There are 10 hidden switches. A switch that is on adds its own fixed numbers to the row, and there is some noise. The rows also spread widely along 11 directions, which tell nothing about the answers.
Known rows, each followed by its switches (1 for on, 0 for off):
[ 11 -16 -17 -54 -18   6 -28 -19  23  34  -5 -19 -46 -10 -45  30  -7 -27
  -2  42 -11 -24   4  55  23 -21 -11  12  30   3   3 -23  -9 -12]  0 0 0 1 1 0 0 0 0 0
[ 61  24  11  23 -29   4  -8 -21  21 -22  -6 -10  19   0  -1  48   5   3
   9  -9 -16 -16  28 -34   6 -23  14  -9  19 -26 -25 -33 -14 -33]  0 0 0 1 1 0 1 1 1 1
[ 28   8   3 -12  -2 -15 -35 -26  -9 -35   6  13  -8  -4  13  45 -32 -44
 -12 -24  -9  -6 -39 -20  -5 -13  23  34   5 -34  23  28  15  -9]  0 0 0 1 1 0 0 0 1 1
[ 17   5  -9   7 -24  -6  26 -18  34  -8 -41  -3   4   4 -21  -4 -60  32
  11 -46   4 -33   1 -33  11  25 -10 -38  21 -24  32  -8  -8  -7]  0 0 0 0 1 0 0 0 0 1
[ 15 -16  10 -19 -26  -4 -40 -18   4 -27 -21  -5 -36 -28 -12  27  25  -1
 -12  55  11 -21   2 -17   1 -12  14  30  19 -16 -14  -5  -8 -22]  1 0 0 0 1 0 0 1 0 1
[ -4  31  -1 -29   7  22   7   2  -1  19  -8  -4   1  10   0  25 -56   5
 -34 -31  30   3  -2  -6 -26  -1 -15  -3  27 -31  22  -5  23  18]  0 0 0 1 1 1 0 1 0 1
[  4  55   6 -11 -13   5 -38 -16  14 -28  -9  -4  32 -30   8  16 -14  10
  11 -44  29  23 -25 -41 -13 -14  16 -24 -10 -32  11  -7  10 -11]  0 1 1 0 1 0 0 0 0 1
[ -8  47  10 -25  22  41 -29 -44   1   2  11   2 -16  25 -14  36 -26 -36
 -15  15  19 -24 -20  11   7   7   7  12 -23 -20  11  -8  28 -27]  0 0 1 0 1 1 0 1 1 1
[ 41   2  -2  11  -6 -17   4  13  -5 -17   5 -19  24  10   0  42  28  19
 -20  19  -1  -1  28 -14 -31 -51   8   4  24 -23 -13 -12  -4  -6]  0 1 0 0 0 0 1 1 1 1
[ 26 -19  12  27 -25 -33  15 -24  27 -25 -30  22  20 -16 -23  28  -1  13
  37   3 -42  -8 -12 -39  -2  12  41 -12  -8   1 -11   6 -22  -9]  0 0 0 0 1 0 0 1 1 1
[  7  69   1  -4  13  33  -1   0   7 -10  -5 -16  45  17   9  30   1  11
 -21 -33  42  20   8 -29 -20 -12  -3 -44 -10 -31  -5 -30  19 -16]  0 1 1 1 0 0 1 0 1 0
[ 24  16   3  23  -5  10  19 -43  32  -7 -17  15   2  21  -6  21 -31 -14
  14 -21 -28 -40   0 -20  19  25  17  -9  -9  -8   2  -6  -6 -27]  0 0 1 1 1 0 0 0 1 1
[ 20  45  12  13  19  41  31  -4   5  32   0 -21  27  51  -6  29   5  18
 -32   5   6  -8  50   9 -20 -14 -16  -8  15  -7 -17 -37  18  -9]  0 0 1 1 1 0 1 1 0 0
[-33   5  12 -54   5  11 -16  -5   3   9 -13  20 -35  -1 -13  41 -24 -45
 -24  26  10  14 -34  -7 -19  19  14  21   3  -5  -4  11  21  24]  0 0 0 0 0 1 0 1 1 0
[-21   2 -15 -40  19  19   5   6 -17  23 -23 -27  -8  11 -37  17 -38  11
 -40  15  45  -1 -10  21 -11  11 -16 -16   5 -17  37  -5  26   3]  1 0 0 1 1 0 0 0 1 1
[ 14 -46  -5   0   5 -11  14  -9  -4   8 -14   0 -31  12 -26  35  17 -15
 -21  59 -24 -26  13  18   1   5  17  29   9  13  -7   7  -5 -14]  0 0 0 1 1 0 0 0 1 1
[-27   1 -21 -21  21  27  20 -11  34  32 -13  18 -11  14 -21  -2   2   5
 -13  36  -1 -26  10  18 -20  -4 -10 -14  -4  10 -23  -6  -3  16]  0 0 1 0 1 0 0 1 1 0
[-15   7 -39  -7  45   3  31   0  22 -11 -19  19  33  20  -8  -3   1  26
 -25 -16  35 -13 -24  -4 -28   1  -5 -59 -19 -20  25   7   1 -13]  0 0 1 0 0 0 0 0 1 0
[ 32  55  10 -35 -27  40 -37  -9   7  21   0 -43 -13  17 -10  75 -16 -34
 -48   2  32  12  13  16  25   6 -17 -10  38 -31   0 -66  25 -58]  0 0 1 1 1 0 0 1 1 0
[ -8  12  17  -2  15  13 -16 -16 -18 -22 -20   8   9 -13 -22  13  17  14
   6  32   0   6   2 -28 -32 -26  18  15 -25  -7 -20  21  21  25]  0 0 0 1 1 0 0 1 1 0
[-26  12  -5 -52   7  13 -12  23  -8  43  -6 -22  -4 -17 -23  23  10   3
 -36  27  31  40   4  21 -25 -11  -3  -6  14   2   0 -15  20  13]  0 0 0 0 1 0 0 0 0 1
[-25   7  -1 -37  -8  33  -8  20  -3  23 -31 -18 -21 -30 -15   7  22  20
 -33  47  35  18  35 -18 -26  -6  -3  -3   8   2 -37 -19  10  21]  1 0 0 1 1 0 0 0 1 1
[ -5  31  13 -10 -25  25  10 -24  41   7 -31   9 -10   0  -6   9 -41  -7
   8 -25   7 -16   3 -43  18  41   5 -27   7  -6 -12 -23  -8  -5]  0 0 0 0 1 0 1 0 0 1
[ -2  41 -12   7  20  38  18 -27  22  -5 -13   1  26  25 -18   1 -26  25
  -1 -13  35 -34   6 -16  -3   2 -12 -51 -24 -22  -1 -15  -1 -11]  0 1 0 1 1 0 1 1 1 1
[-13  18 -32 -41   8 -15 -15  14  23   1   5  19  24 -17  13  29 -39 -12
 -29 -40  41  27 -60  -5 -33  -9  -1 -37  10 -35  26   8  -1   6]  0 1 0 0 1 0 0 1 1 1
[-43  10  -8 -35  33  32  29  -9  27  30 -10  26 -15  27 -14   7 -32 -14
 -20  23  21 -22 -17   7 -20  27   1 -17 -13  -1  -6   0   1  23]  1 0 0 0 0 1 1 1 1 1
[-33  -2   8 -27  33  25  40   4  12  39 -16  23 -16  34  -4  34 -14 -33
 -37  22   5   3  -5  11 -16  41  10   6   9  15  -9  -4   8  14]  0 0 1 1 0 1 1 0 0 0

New rows. What belongs after each?
[-23 -14  10 -14  21  11  20   6   5   9 -22  27  -5   9   1  21  10  -7
 -33  36  13   4 -10 -15 -35  19  14  14   5   6 -24  12   1  24]  1 0 0 1 1 0 1 1 0 0
[-11  -7 -19 -19  -2  15  28   4  37  22 -34  -5  -4  -7 -27  -2   7  33
   3  28   6 -17  31  -3  -1  -6  -6 -37  16   8 -17 -26 -19   6]  0 0 1 0 0 0 1 0 0 1
[ -8   7 -23 -25  31 -14  22  24   5  25  16   4  23  31  11  29 -16  -2
 -56 -13  32  13 -25  27 -44 -10 -11 -18  21 -21  32   7  10   3]  0 1 0 0 0 0 0 1 0 1
[ 31  46  13   1   1  22   1 -10  10   1   3 -12  31  12  -4  51  11   2
  -7  -7  11   8  22 -18 -11 -15  15 -26   1 -22 -22 -41   1 -27]  0 0 0 1 0 1 1 1 1 1
[  3 -26 -14 -42   9 -23 -19 -30  23  17   5  14  -9  -7 -48  43  -8 -40
  29  31 -29 -13 -52  45   6  -9  32   2 -10   5  12  -5 -23  -7]  1 0 0 0 1 1 1 0 1 0
[ -1  26  -2 -14  18  43  -9 -19   5  -6 -14  -6  -6  -1 -21  13  31  23
  -5  43  16 -22  35  -2 -20 -41  -5  -4 -11 -10 -32 -16  10  -3]  0 0 1 1 0 1 0 1 1 0
[ 49  -1 -11 -35 -26  -6 -34  -7  15  20  12 -33 -26   7 -16  64  15 -36
 -26  32  -8 -12   9  38  14 -31  -2  15  46 -18  -6 -47 -12 -41]  1 0 0 0 1 0 1 0 1 0
[ 20  39  29   8 -15  26  -8 -36   5 -17 -25  -9  18  -7 -33  32 -25  16
  35  -9  -3  -7  11 -43   7   0  20 -15 -16 -19 -12 -23   6  -5]  0 0 0 1 1 1 1 1 1 1
[ -9  57  19   6  -8  35  10 -13  19   9 -18  -6  14  13   5   5 -13  11
 -13 -24  30   2  18 -40  -8  33   0 -26 -11 -12 -11 -22  13 -11]  0 1 0 0 1 0 0 0 0 1
[ 17   4 -18 -28  14 -17 -29 -27  16  -6  17  20   6 -19   2  29 -23 -23
  12 -25 -19  -9 -40  21 -16 -44  21  18   6 -22  23  17  -6   4]  0 0 1 1 1 1 0 0 0 1
[ 20  29  17 -17 -25  20 -20   0  28  15  -1 -11  -8   6  10  59  43 -27
 -36  38   3  14  20  -7  -5   6  12  -3  24  -5 -42 -52  -2 -44]  1 0 1 0 0 0 0 1 1 0
[-19   1 -13 -52  17 -14  -9  17   3   5  -5  25   7 -23   7  51 -21 -40
 -31 -21  28  45 -63  -3 -29  15  27 -17   2 -17  20  12   6   1]  0 0 0 1 0 1 0 0 1 1
[  4  33  15   8  11  29 -12 -22  -3 -13  -2   6   1  -3  22  -7  19   9
 -12   6   4 -18  27 -35 -34 -24  10  27 -10 -14 -27  12  12  14]  1 0 0 1 1 0 0 0 0 1
[ 13  -8   7 -12 -27   1 -28  -9   4 -52 -51   0  -9 -51 -21  41  -1  23
   2  16  32   5 -10 -56   4   4  24 -16   8 -27  -7 -14  -5 -27]  0 0 1 1 1 1 0 1 1 1
[ 39  12  14 -15 -37 -12 -16  -3  -1 -16 -10 -20 -11  15   1  74 -43 -28
 -28 -16  -5   6  -7 -14   3  -4   2  22  50 -34  21 -13  20 -15]  0 1 1 1 0 0 0 1 1 0
[  6  20 -15 -46  17   3 -20  -7  12   1  24  19 -23  19  25  46 -25 -62
 -40 -16   8  -7 -33   7 -22 -21   3  22  22 -30   6   6   8   3]  0 0 0 0 0 1 1 0 1 0
[ 47  13   6  18   0 -16   1 -25  15 -21  11  21  15  27  24  40 -18 -24
 -17 -35 -23 -21 -17 -12 -18 -10  10  21  23 -28  12  11  -1 -18]  0 0 0 1 1 0 0 1 0 0
[ 31  18   1  11   9  -4  -6 -22 -11 -26 -12 -20  29   3 -32  15  -6  50
  12  -9  12 -21   8 -10 -18 -38   2  -9  -2 -33  29  -2  10 -14]  0 0 0 0 1 1 0 1 0 1
[-37   4   5 -20  36  19  18 -14 -16  20 -31 -12  16  13 -76  13 -17  36
  14  38  11   5  -8  21 -20   0   6 -17 -35   6  21   3  29  24]  0 0 1 0 1 1 0 1 1 0
[ 18  41  16 -41 -16  22 -43 -10  10  30  14 -13  -7 -22   0  56  35 -40
 -15  12   1  31   7  14 -10 -18  17  14  15  -2 -35 -43   1 -24]  0 0 0 1 1 1 0 0 0 0
[ 10 -19  30  -1 -21   2  32 -18   9  25 -27 -16 -26  40 -50  43 -22  -9
   7  48 -34 -26  29  13  18  27   5  21  23  18  -7 -16   1   7]  0 1 0 1 0 0 1 1 0 0
[ 42  40  -2 -37 -29  22 -32 -15  15  14   1 -29 -18  12 -16  71 -37 -30
 -34 -19  25  -8   1  18  19  -1 -19 -14  44 -40  15 -55   8 -52]  0 0 0 1 1 1 0 1 1 0
[ 19  20   8  18  16  -6 -16 -35  11 -41   5  26  22   3  15  15   3  -3
   7 -13 -11 -18 -23 -27 -21 -21  24  14 -14 -23   5  25   3 -13]  0 0 1 0 1 0 0 1 0 1
[ 28  15   8 -13 -10 -14 -10 -20  22  21  20   7   6  22   3  71  -6 -65
  -4  -5 -41  12 -26  28   4   3  28  17   8   0   1 -13   0 -25]  0 1 1 1 0 0 0 0 1 0
[ -1  28  18 -40 -24  13 -40  13  16  -8 -18  -7   5 -32   4  56  32 -15
 -16  31  24  46  -7 -34 -18 -11  22 -12  16 -14 -38 -35   2  -9]  1 0 1 0 0 0 1 1 1 0
[ 12  40  -2 -32   0  45 -30 -24  14  14   0 -17 -12 -10 -20  35  19 -16
  -8  24  24 -13  21   6  12 -17   3 -17  -6 -11 -30 -48  -6 -35]  0 0 0 1 1 1 1 0 1 1
[ -1   6  -7 -25  25   9  14  22  -6  24  11   0  -8  32  16  38  19 -28
 -61  24  10  12  14   7 -38 -16  -2  17  24  -5 -20  -2  17  13]  0 0 0 0 0 0 1 0 1 0
[ 55  43  -4   9  -4  24 -17 -32  27 -25   6 -12  18  22   0  37  22  -1
  -5  -3   9 -36  23 -12  10 -34  -6 -28   5 -35 -18 -40 -10 -54]  0 0 0 1 0 0 1 1 1 0
[ 15  -1   0 -12 -21  -4 -12   4  31 -10 -17  23  -8 -32  32  37  13 -21
 -25  -6   5  14  -7 -34 -10  10  24   0  30  -8 -26 -12 -19 -21]  0 0 1 1 1 0 0 0 0 1
[  1 -14  -4 -17  -1 -14   9  -9  12   7  -9  12 -16  19 -10  48 -36 -23
 -30   8  14 -18 -36   7  -7  36  12   3  15 -16  24  -3  -6 -20]  1 1 0 0 1 1 0 1 1 1
[  3  -4  -4 -45  -9  -4 -38 -23  18  27  -3 -16  -5 -26 -57  60  26 -24
  24  52  -8  11 -27  54  15  -9  30  -9 -12  11  -5 -40 -18 -35]  1 1 1 1 1 1 0 0 1 0
[ 23  74  -1  -3   1  34   0  -8  19  17  12 -21  45  29  11  38 -40   5
 -17 -47  26   4   7  -4 -13 -18 -11 -34  10 -38   7 -41  11 -15]  1 1 1 1 1 0 1 1 1 1
[ 14  29 -41 -35  12   9 -20  -7  48  -3  11  15  11  -4  30  12   3 -10
 -28 -32  28 -18 -22  13 -21 -36 -11 -31  23 -36   8 -13 -17 -23]  1 0 1 1 0 0 0 0 0 0
[ 11   7 -24 -24   1 -31  -5  20  32 -15  -1  29  33 -18  31  34  -6  -6
 -33 -45  29  28 -48 -20 -35  -8  12 -37  28 -35  20   3 -14 -17]  0 0 0 0 0 0 0 1 0 1
[  9 -15   0 -38 -19  -8 -20  -7  12  12  -2  12 -40 -10  -6  48 -24 -34
 -12  22 -30  -7  -8   8 -16 -25  10  49  41  -8 -12   4   4  27]  0 0 1 0 1 1 0 1 1 0
[ 40   7 -12 -17 -36   2 -13 -15  22  -8 -12 -28 -31   4  -7  14 -27   9
 -13  -8  -2 -42  35  -7  12 -31 -22   7  50 -32  13 -19  -1 -13]  0 0 0 0 0 0 0 0 0 1
[-11  -9   3  -3   5   6  29  10  36  22 -15  43  12  -9  12  34  22 -21
 -16  22  -9  19  -4 -26 -25  25  32 -19   1  16 -55  -9 -26   7]  0 0 0 1 1 0 1 1 1 1
[ 26  35  16   7 -23  14 -20 -36  11  -9  -9 -23   0   9 -26  27   6  -3
  15   8  -8 -20  18 -14  12  -4   8  -2 -11 -11 -11 -25   5 -28]  0 1 0 0 1 0 0 0 1 0
[ 21  16 -12 -15   2  22  -9 -26  40   0  -4   7 -15  17   3  35   3 -31
 -24   2  16 -32  -6   8  22  11  -3 -19  19 -14  -7 -33 -19 -55]  0 0 1 1 1 0 1 0 0 0
[ 30  30 -10   0  -2  27  33   7  14  33  -6 -33   9  40  -1  36 -14   7
 -47 -12  11 -13  46  11  -1   2 -20 -27  33 -17   6 -46  12 -33]  0 0 1 1 0 0 0 0 1 1
[  5 -17 -12 -17   6  -5  -7 -24   7   1   0  -7 -20  -2 -27   1   5   3
  13  37 -20 -38  12  28  -7 -42   1  24  -2   2   3  19  -5  16]  0 1 0 1 0 0 0 0 0 1
[ 30  -3   8 -16 -11 -14 -30 -11   1   2  -3 -21  12 -14 -33  66  22  -9
  -1  31  -5  20 -13  26  10 -16  24   0  13  -6  10 -26  -2 -44]  0 0 1 1 1 0 0 1 0 1
[ 20  21 -16  -9 -16  10   9  10  33   2 -17  -8  19  -5   4  31   9  13
 -12 -11  12   4  24 -19 -12 -23  -4 -38  26 -16 -26 -36 -17  -7]  0 1 1 1 0 0 1 0 1 0
[-23  13   7 -31 -20  21 -18   5  17  18 -29 -11   1 -36 -28  29   9  15
   1  41  23  27   3  -9  -9   4  14 -21  -3   4 -29 -29  -2   4]  1 1 1 1 1 0 0 1 1 1
[ 10  43 -25  -4  37  33   1  -5   0 -21  -5  -8  38  15  -3  10   0  36
 -33 -16  66 -13   2 -15 -22 -28 -19 -51 -13 -43  10 -15  10 -24]  0 0 0 1 1 0 1 1 1 1
[ 34 -12 -10  15  -1   6  12  11  -5 -16 -24 -14   1   4  -6  25  36  40
 -36  35   5 -18  53 -15 -31 -44 -10   9  33 -16 -26 -13   2  -7]  0 0 1 1 1 0 0 1 1 0
[-28   0  -8  -9  39  27  39 -15  23   3 -11  48 -16  23  14   0 -18 -23
 -20   5   4 -35  -8 -24 -22  23  14   0 -18  -1 -21  22  -5  23]  0 0 0 1 0 1 1 0 1 1
